The rows come from 4 hidden closed curves, with some noise, and rows from the same curve form a group. Each curve winds through 8 dimensions. The rows are also pushed far along 6 directions, which tell nothing about the answers.
Known rows, each followed by its group:
[ -6   4  10   7  -1 -16  -2 -17  -4  -4  37   6  14  26  -7   3   5 -28
  -6]  (1)
[ 26   4 -18  16   4  19  24   9   7   4  -3 -10 -32   1   3 -16 -10   8
  -7]  (2)
[-17  21 -11 -19 -19  -6  19  -5  10  -2   3  -9  -4  -9  20 -16  19   4
  23]  (2)
[-10   3  14 -17  -4 -10 -15  -3  10 -14   4  -2  27   0  -2   6  15 -17
  -8]  (1)
[-28  26   6  -1   9  -8  15  11   0   0  -2 -10  32   2  22  -9  17 -18
  -7]  (2)
[  1 -23  -5  10   0 -10  29  17  10  25 -18 -22  -1   1   0 -15  -2   9
   6]  (1)
[ 26 -24  -4  12  25  13 -13   5 -12   2 -10  24 -32   0 -27   9 -32  16
  -7]  (1)
[  6  -9  -7  -8   2 -32  20  -9 -29  14  -3  31  -2 -16  10 -13  -7  -9
  21]  (3)
[-24   9   8   6 -30  28  -3   8  26  14   0 -34   0   4  -5   5  -7  24
   4]  (3)
[ -8  11  10  -8  -3  18 -34 -16  23 -23  18  -7   6   6  -6  15   5  -8
 -12]  (2)
[  8  -6  -2  15   8  -1  -6   8  -9  -9   7  10   4  -2 -14  -1  -3 -14
 -23]  (3)
[ 11 -11  -7   6 -11 -17  10  -5   0  24   3   6 -28  14  -9  -6 -18  10
  27]  (2)
[-13   4   2 -11   1   0   4 -20   7  -6  18   1  14  -8  11  -4  10 -18
  10]  (0)
[-10  16   7 -24   4 -26  -1 -25  11  -7  19  17  12   9   7  -9  12 -29
  19]  (3)
[  1   2  -1 -11 -17  13 -23 -21  12  -7   8   9 -34  10 -16  12 -11  24
  24]  (2)
[-27   9  13  -9 -21 -10   4   3   3  -1   4  -4  26   2   2  -1  19  -2
   2]  (3)
[-16  -5  19  -4   1  -6 -11 -23   1   1  20  20   8  17  -8  14  -6  -4
  11]  (3)
[-11  -2   9  -7   5  25 -31 -18  18   7   5  -2 -24  17 -28  14 -30  21
  15]  (0)
[ 13  11 -18   3  -2  17  -1  19  12 -12  -5 -30 -15  -8   5 -19   9  11
  -9]  (0)
[ -6   8  -1  -8 -15  16 -12  -5   7 -12  10  -4  -9  -9  -4  -3  -2  13
   2]  (2)
[-27   1  34 -10 -15 -11 -25 -13   5   9  14  12  19  24 -18  21 -14 -10
   7]  (2)
[  3  -3  -1   7   7 -10  14  20 -19   3 -19  19   6 -21  21 -11  13   8
  20]  (3)
[  5  -3  14  16  17  -2  -5  17 -21  -7   0   1  20   6   7   0   7  -7
 -21]  (0)
[-17  12  14  -1 -16  16 -13  13  20   3   2 -27  11   8 -16  -2 -12   2
 -20]  (3)
[-13  15   9 -17  -4  33 -33 -24   0 -14  -5   5  -3 -12   5  22 -11  21
   7]  (3)
[  2  -1  -4  -2  14  -7  17   4   2   3   4   9  -5   5  -8 -10  -8 -11
  -5]  (1)
[ 13   3   5   4  12   0 -26 -11 -24 -20   6  20   1   0   7   6   3   2
  -2]  (3)
[ -5 -30  13  14  -5   0  -2   5 -32   6 -12  18  12  -6  -9  16  -4  21
   4]  (1)
[-14  12 -13  -9   5  -5  12  10  -8   3  -2 -10  11 -21  21 -19   9   0
   8]  (1)
[-28   5   3   3   1  -3  -5  -5 -14  -4   5  -1  38 -17  16   3  16  -9
   0]  (2)
[ 26   2  -2   1  23   5 -19  -4 -19 -19  -1  23  -7  -6  -1   7  -8 -16
 -18]  (0)
[ 33  -9   3   9   5  -3 -23   9  -6   5   3   4 -29  16 -21  -1 -29   2
  -9]  (0)
[-13  22  -3 -11 -11  17  -1 -17  -1  -5   9   6 -12  -1   5   7  -5   2
   8]  (0)
[-26  -2  20  -2 -13   8 -27   0 -15   2   2   5  11   4 -12  21  -9  17
   1]  (0)
[ -3  -7  -1   3  -3  -4  13   3   3  17  13  -2  -9   6 -13 -11 -17  -6
   2]  (0)
[-25   6  10 -13 -20   4  -4  -3  -2   2  -6  -2  10  -1  -1  12   6  12
  10]  (0)
[ 25  10 -24  -2  14   2  21  16  -4  -9 -15  -1 -31 -14  23 -23   6  16
  -5]  (3)
[ -3  -3   3   9 -25   4   7   7  30  10   5 -37   5  17 -10  -3   8   4
  -5]  (2)
[  5  19 -19 -14  10   5  13   0  15 -19 -12 -10 -11  -5  19 -12  26   1
   3]  (1)
[-33  -3  13  -9  -8  15 -11 -18  -2  13   0  10  -5   1 -10  14 -19  34
  28]  (3)
[ -1  -6  -1  18  -6  13  13  14  -6  26 -17 -12  -9   5  -8   9 -19  11
  -5]  (0)
[ 11  21 -15 -12  -5  19   3 -29   7 -15  24   9 -32  -3   8  -6  -7 -10
  12]  (0)
[-15  -4  -4  13  -1  10  10  15  -2  -1 -21 -31  35 -19  20   0  24  -1
 -13]  (1)
[-20  29   1  -2  -8  38  -4  17   0 -16 -12 -10   0 -20  16  -4   9  26
   0]  (3)
[ -7 -15  28   3  -9  -1 -13   4   2  16 -11   3  10  16 -19  20 -15   9
   1]  (2)
[ -7   1 -17  -4 -13  -3  27   5   8  23  -8 -19 -14 -11   7 -22  -4   9
  25]  (0)
[ -1 -29   3  20  10  10 -14   1 -17   7  -7   9  11  -9 -15  23 -14   5
 -10]  (1)
[ 13  21 -17  -4  -6  17  12  -1   4 -10   8  -4 -28  -8  12 -11  -3   2
  -2]  (1)
[-22  26   8   2 -17  27   1  15  29  -6  -5 -25  10   0   5  -1  17   4
  -3]  (3)
[ -6  -2  -3 -13   0  28 -25 -22  -6  -9 -13  10  -7 -26  14  27  -3  25
  23]  (1)
[ 12   2  -4   9  -6 -24  15  23 -14  10   5 -11  13  -5  11 -20   4 -27
 -19]  (0)
[  0 -31  28  10   0  -8 -11   1 -26  16 -14  22  19   2 -11  22 -11  13
   7]  (2)
[ 25  10   1  13  18  10 -11  16  -7 -27  -5  -7   4  10   6  -2  16  -6
 -32]  (1)
[ 13 -15   4  16   5   1 -20  32  -6   9 -19 -16  14  -2 -16   7  -8   6
 -23]  (1)
[  0  20 -17  -1   9  18  -3  12  -2 -17   1  -1 -21 -18  14 -15  -2  10
  -6]  (2)
[ -7  -2  11  -4 -14   9 -12  21  25  -1 -16 -34  19   4 -11   5   9   4
 -21]  (1)
[  6 -18   5  13  18 -18   1  18  -5  16  -3  -1   6   6 -15 -15 -17  -6
  -9]  (2)
[ -7  10   7   9   2  23  -5  12  -2  -7  -8 -22  26  -7  13   3  11  -4
 -20]  (0)
[ -1   7  -9   5  -7  -2  15   4   0  -2   0 -17  12 -13  24 -14  22  -1
   3]  (2)
[  7   7  -9  -7   5   6   8   4  15 -20  -1 -15  -7  -1  10 -16  16  -2
 -10]  (1)
[-16  -3  -2 -18   9 -18  23  -6 -12  11 -10  20  -2  -9  12 -10   4   8
  33]  (0)
[  5  33 -11 -17  -1   6 -14 -12   7 -33  18   2  -9  -8  13 -15  12 -14
  -5]  (2)
[ 15  -3  10  -4  11   3 -13  -5 -18 -19  -5  29  -3  -5   4  11   2   3
  -3]  (2)
[ 12  17  -9  -6   4  11  -4   4 -10 -34  -1  17 -16 -12  11  -6  17   8
  -8]  (3)
[  1   9  -4 -16   1  10   0  -9  21  -3  -5  15 -28  -5  -7  -1  -9   7
  21]  (3)
[ 15 -10  10   3   9  -6 -17  -1 -15  -6  -1  11   9   0   5   9   1  -8
  -5]  (0)
[ -4   8 -18   4  -6 -15  42   8  16  17   9  -8 -17   5   6 -28   4  -7
  14]  (3)
[-11  -7   2   7  -6 -19   8 -19  -7   2  30  12  15  16 -12   4   2 -27
   0]  (1)

New rows. What belongs after each?
[ 22 -24   0  11  16 -23 -13 -10 -14   1   4  12   1  11  -7   2  -5 -12
   4]  (1)
[ -6  20 -12 -16   6   6  12 -13  -5  -6   5  15 -27  -7  14 -16  -6  17
  23]  (3)
[ -2 -14   6  11   2  13 -30  -7 -19  -3  -5   2  16 -11  -4  22 -11  10
 -13]  (3)
[-11  -2  20   1  -4  13 -18  -3  13  -9   4 -18  22   9  -3   5  12  11
  -4]  (2)
[-10   1   1 -18 -11 -19  19  -3   0  13 -10   2  10 -15  23  -7   9   2
  19]  (3)
[ 10  -2  12   7 -10 -12 -12  18   4  11   7 -17   2  17 -16  -7 -14 -12
 -17]  (0)
[-20   9  -1   4   4  -5  13  25 -11   2  -7 -15  29  -7  10 -11  16   0
 -10]  (1)
[  7  -5   3   8  -8  25  -8  21  33  -6 -14 -42 -10  14 -17  -1   0  20
 -23]  (1)
[  3   9 -10  12  12  30  -1  14 -17  -1 -32   3 -16 -18  18   7  -6  31
   3]  (2)
[ -6  -6   7  -2 -23 -13   9   4  -3  11   7  -1   6   8  -7   6   3   0
   4]  (1)
[ -2  -5  -4   6 -17   8  13  21  15  16  -7 -27  -8  -2 -11 -14  -9  17
  -1]  (2)
[ -2  -5  -8  14 -10  12   2  18   2  10  -8 -23  -2  -6 -12  -4  -8   7
 -11]  (0)
[ -1  -1  -2  -5  10  -5   7 -31  -8 -23  22  27  -1   5   8   7  16 -16
   5]  (1)
[ -6  12   7   8  -1  13  -8  28 -27 -17 -12   3  13 -14   9  -2   8  12
 -23]  (2)
[-17  12  14  -2 -12   2 -12   2  22   5  20 -35  22  15  -2  -9   2 -14
  -6]  (0)
[ -4  -6  13   8  -6  11 -42   6 -10  -6  -4  -1   6  -1  -6  19  -5  19
  -3]  (2)
[-13   7   4   3  -3  -7   7 -16  -9   6  22  16  -1   9   5  -1  -6  -9
  14]  (2)
[-16  10   5 -12  -8   9  -2  -3  10  -6  -1  -6  -3   0   8   2   8  18
   5]  (3)
[ 25   0 -13   3   9  12 -13   3  -8 -26   1   3  -6 -18   4  -3   9 -11
 -20]  (0)
[ -9  11  -1  -1  -7  22  15   0  11  -7 -10  -6  -7   2   8   6  15  18
   1]  (2)
[ 19   1  -5  -5  -6   9 -15 -10 -14 -12  11  22 -34  -9  -3  -2 -19  16
   7]  (3)
[  3  -6  -2  -1  -8   8   4   0  36   4  -1 -28 -18  21 -16  -7  -5   7
  -1]  (1)
[-13  10 -10 -16 -15  -5  19 -14   2   7  11   4  -9 -17  15 -16  -1   1
  28]  (2)
[ -8   2   0  19  -4  27   1  31 -13 -18 -12 -13  12 -16   6  -1  17  21
 -29]  (2)
[ -5  20 -17 -17  -3   9  14   8   6   8 -14 -10 -22 -16  11 -18 -10  11
  15]  (0)
[  8  -9  12  30  -2 -12  -4  21 -10   7  15  -8  19  15  -8  -8  -2 -15
 -23]  (3)
[ -2   0 -12   0 -20 -15  32  11   8  12  -1 -25   6  -7  16 -22  16  -7
   3]  (1)
[ -8 -16  25   9 -21 -10 -25   0 -10  10  19   1  18  13 -24   9 -19  -2
  -8]  (3)
[ 17  25  -6  -8   7  10 -13   0   6 -25  16  -1 -24   5  -1 -18  -8  -5
 -17]  (3)
[-16  12   0  -8 -21   3   1 -14   3  -4  15 -11   3   4   6   2   7   6
  -1]  (3)
[ -2   3   0  11   3  -6  25  17  -8   8   1   6   7  -6   2 -17  -4 -13
 -12]  (3)
[ 20 -12  -3  17 -11   5  14  14  -4   5  -4  -6 -12   5  -4   0   0   3
 -11]  (0)
[-28  12   5  -1  -7  18 -26 -12  12  -9   9 -11  15   0  -4  16   3   1
  -2]  (2)
[-16  10  -2   2  -2   3   6  -8  14  -7  17 -22  21   6   7  -6  22 -19
  -7]  (0)
[-18  10  -2 -16  -3   7  16 -11  11   2 -17   2  -3  -3  14   4  13  16
  26]  (2)
[-20   1  14  -6  -8   3   2 -19 -11   9  -2  19   3   2  -1  15  -8  13
  20]  (3)
[ -5  34 -12 -21   4   3  10  -9  20 -15   9  14 -29   5   4  -9   0 -13
   2]  (2)
[ 20 -20   3  -1   9 -24  -7 -23  -1  16  17  22 -28  28 -25   0 -31  -2
  13]  (3)
[ -7 -13 -10   4   3   9   6  16   7  18 -21  -7 -11  -3 -19   7 -13  21
   4]  (1)
[ 12 -11  -4  12  10  12   5   7 -14  -5 -17  21 -19  -4   0  13  -2  21
  -1]  (2)
[ 20  -1  -1   1   7  21 -23 -15  -8 -31   2  13 -11  -4   5  17  12   4
  -5]  (0)
[ 22  -1 -10   1  18 -15  16  14 -11  -2  -7  21 -31   4   5 -17  -6   5
   6]  (2)
[  7 -12  -1   4  -5  -4   7  10  13  23 -10 -19 -17  14 -13  -7 -18  19
  -1]  (3)
[ -4  -3 -20   1   9 -30  33  -1  -1  23   7   2   0  -2   3 -19  -2 -23
  15]  (1)
[ 37 -10  -5  28  -1  12   3  18  11   0  -5 -23 -16  21 -12   0   2  -3
 -28]  (0)
[ -8   0  13  14  -3  28 -36  -8 -20 -16   4   1  17  -5  -1  25  -6  15
 -19]  (3)
[  7 -15  -6   7  -5 -16   9  -6   3  27  -3 -10  -2   4  -3  -3 -15  -4
   5]  (3)
[ -9  16  17 -11   4  22 -32 -23   9 -23  18   8  -5  18  -7  18  -1   4
   0]  (0)
[  7  15  11 -14   1  13 -27 -14  10 -21   9  19 -19  14  -9  13  -8  -1
  -3]  (2)
[-14 -13   9  -1  -2   9   1   3  25  18  -9 -21   1  11 -15   3  -6  12
   8]  (0)
[  3   4  11  16  -5   2 -17  15   0 -11  16 -10  13   7  -2  -4   6  -8
 -22]  (3)
[-15  -1  -1   2   9 -10  23   7   4   3   1 -12  22  -5  10 -20  17  -4
   0]  (2)
[-10  -1   8  -8  -9  34 -20 -15  15   0  -9 -12 -10  -3  -4  12  -7  43
  25]  (2)
[-10  12   0 -10  -8  23   3  -5   5 -11   1  17 -21 -11  -1   3  -5  18
  11]  (3)
[ 12   4   9  10  22  22 -30   2 -18 -26   0  12   0   4   0  16  -1   3
 -22]  (0)
[  7  20  -4   8 -10  10   6   8   2 -16  20 -12 -10  11  -1 -14   1  -7
 -31]  (3)
[  9   7  13  12   8  -6   4   6   2  10  10 -10   3  30 -12  -9 -12 -18
 -14]  (0)
[-14  16  11  11  -7   5  -5  -2   8  -3  24 -12  12  23  -5   2   0 -17
 -17]  (2)
[ -7 -20   6  10   7  -9   1  -2 -37   1  -3  17  32 -26  12   5   1 -10
  -2]  (1)
[  7  -1   8  -3   6  -9   2 -16  -4   4  18  18 -18  21  -5  -3  -9  -4
  15]  (0)
[ 13   5  -8   2  16 -14  14  10 -31  -3  -1  19  -8 -13  17 -25  -5   2
   2]  (3)
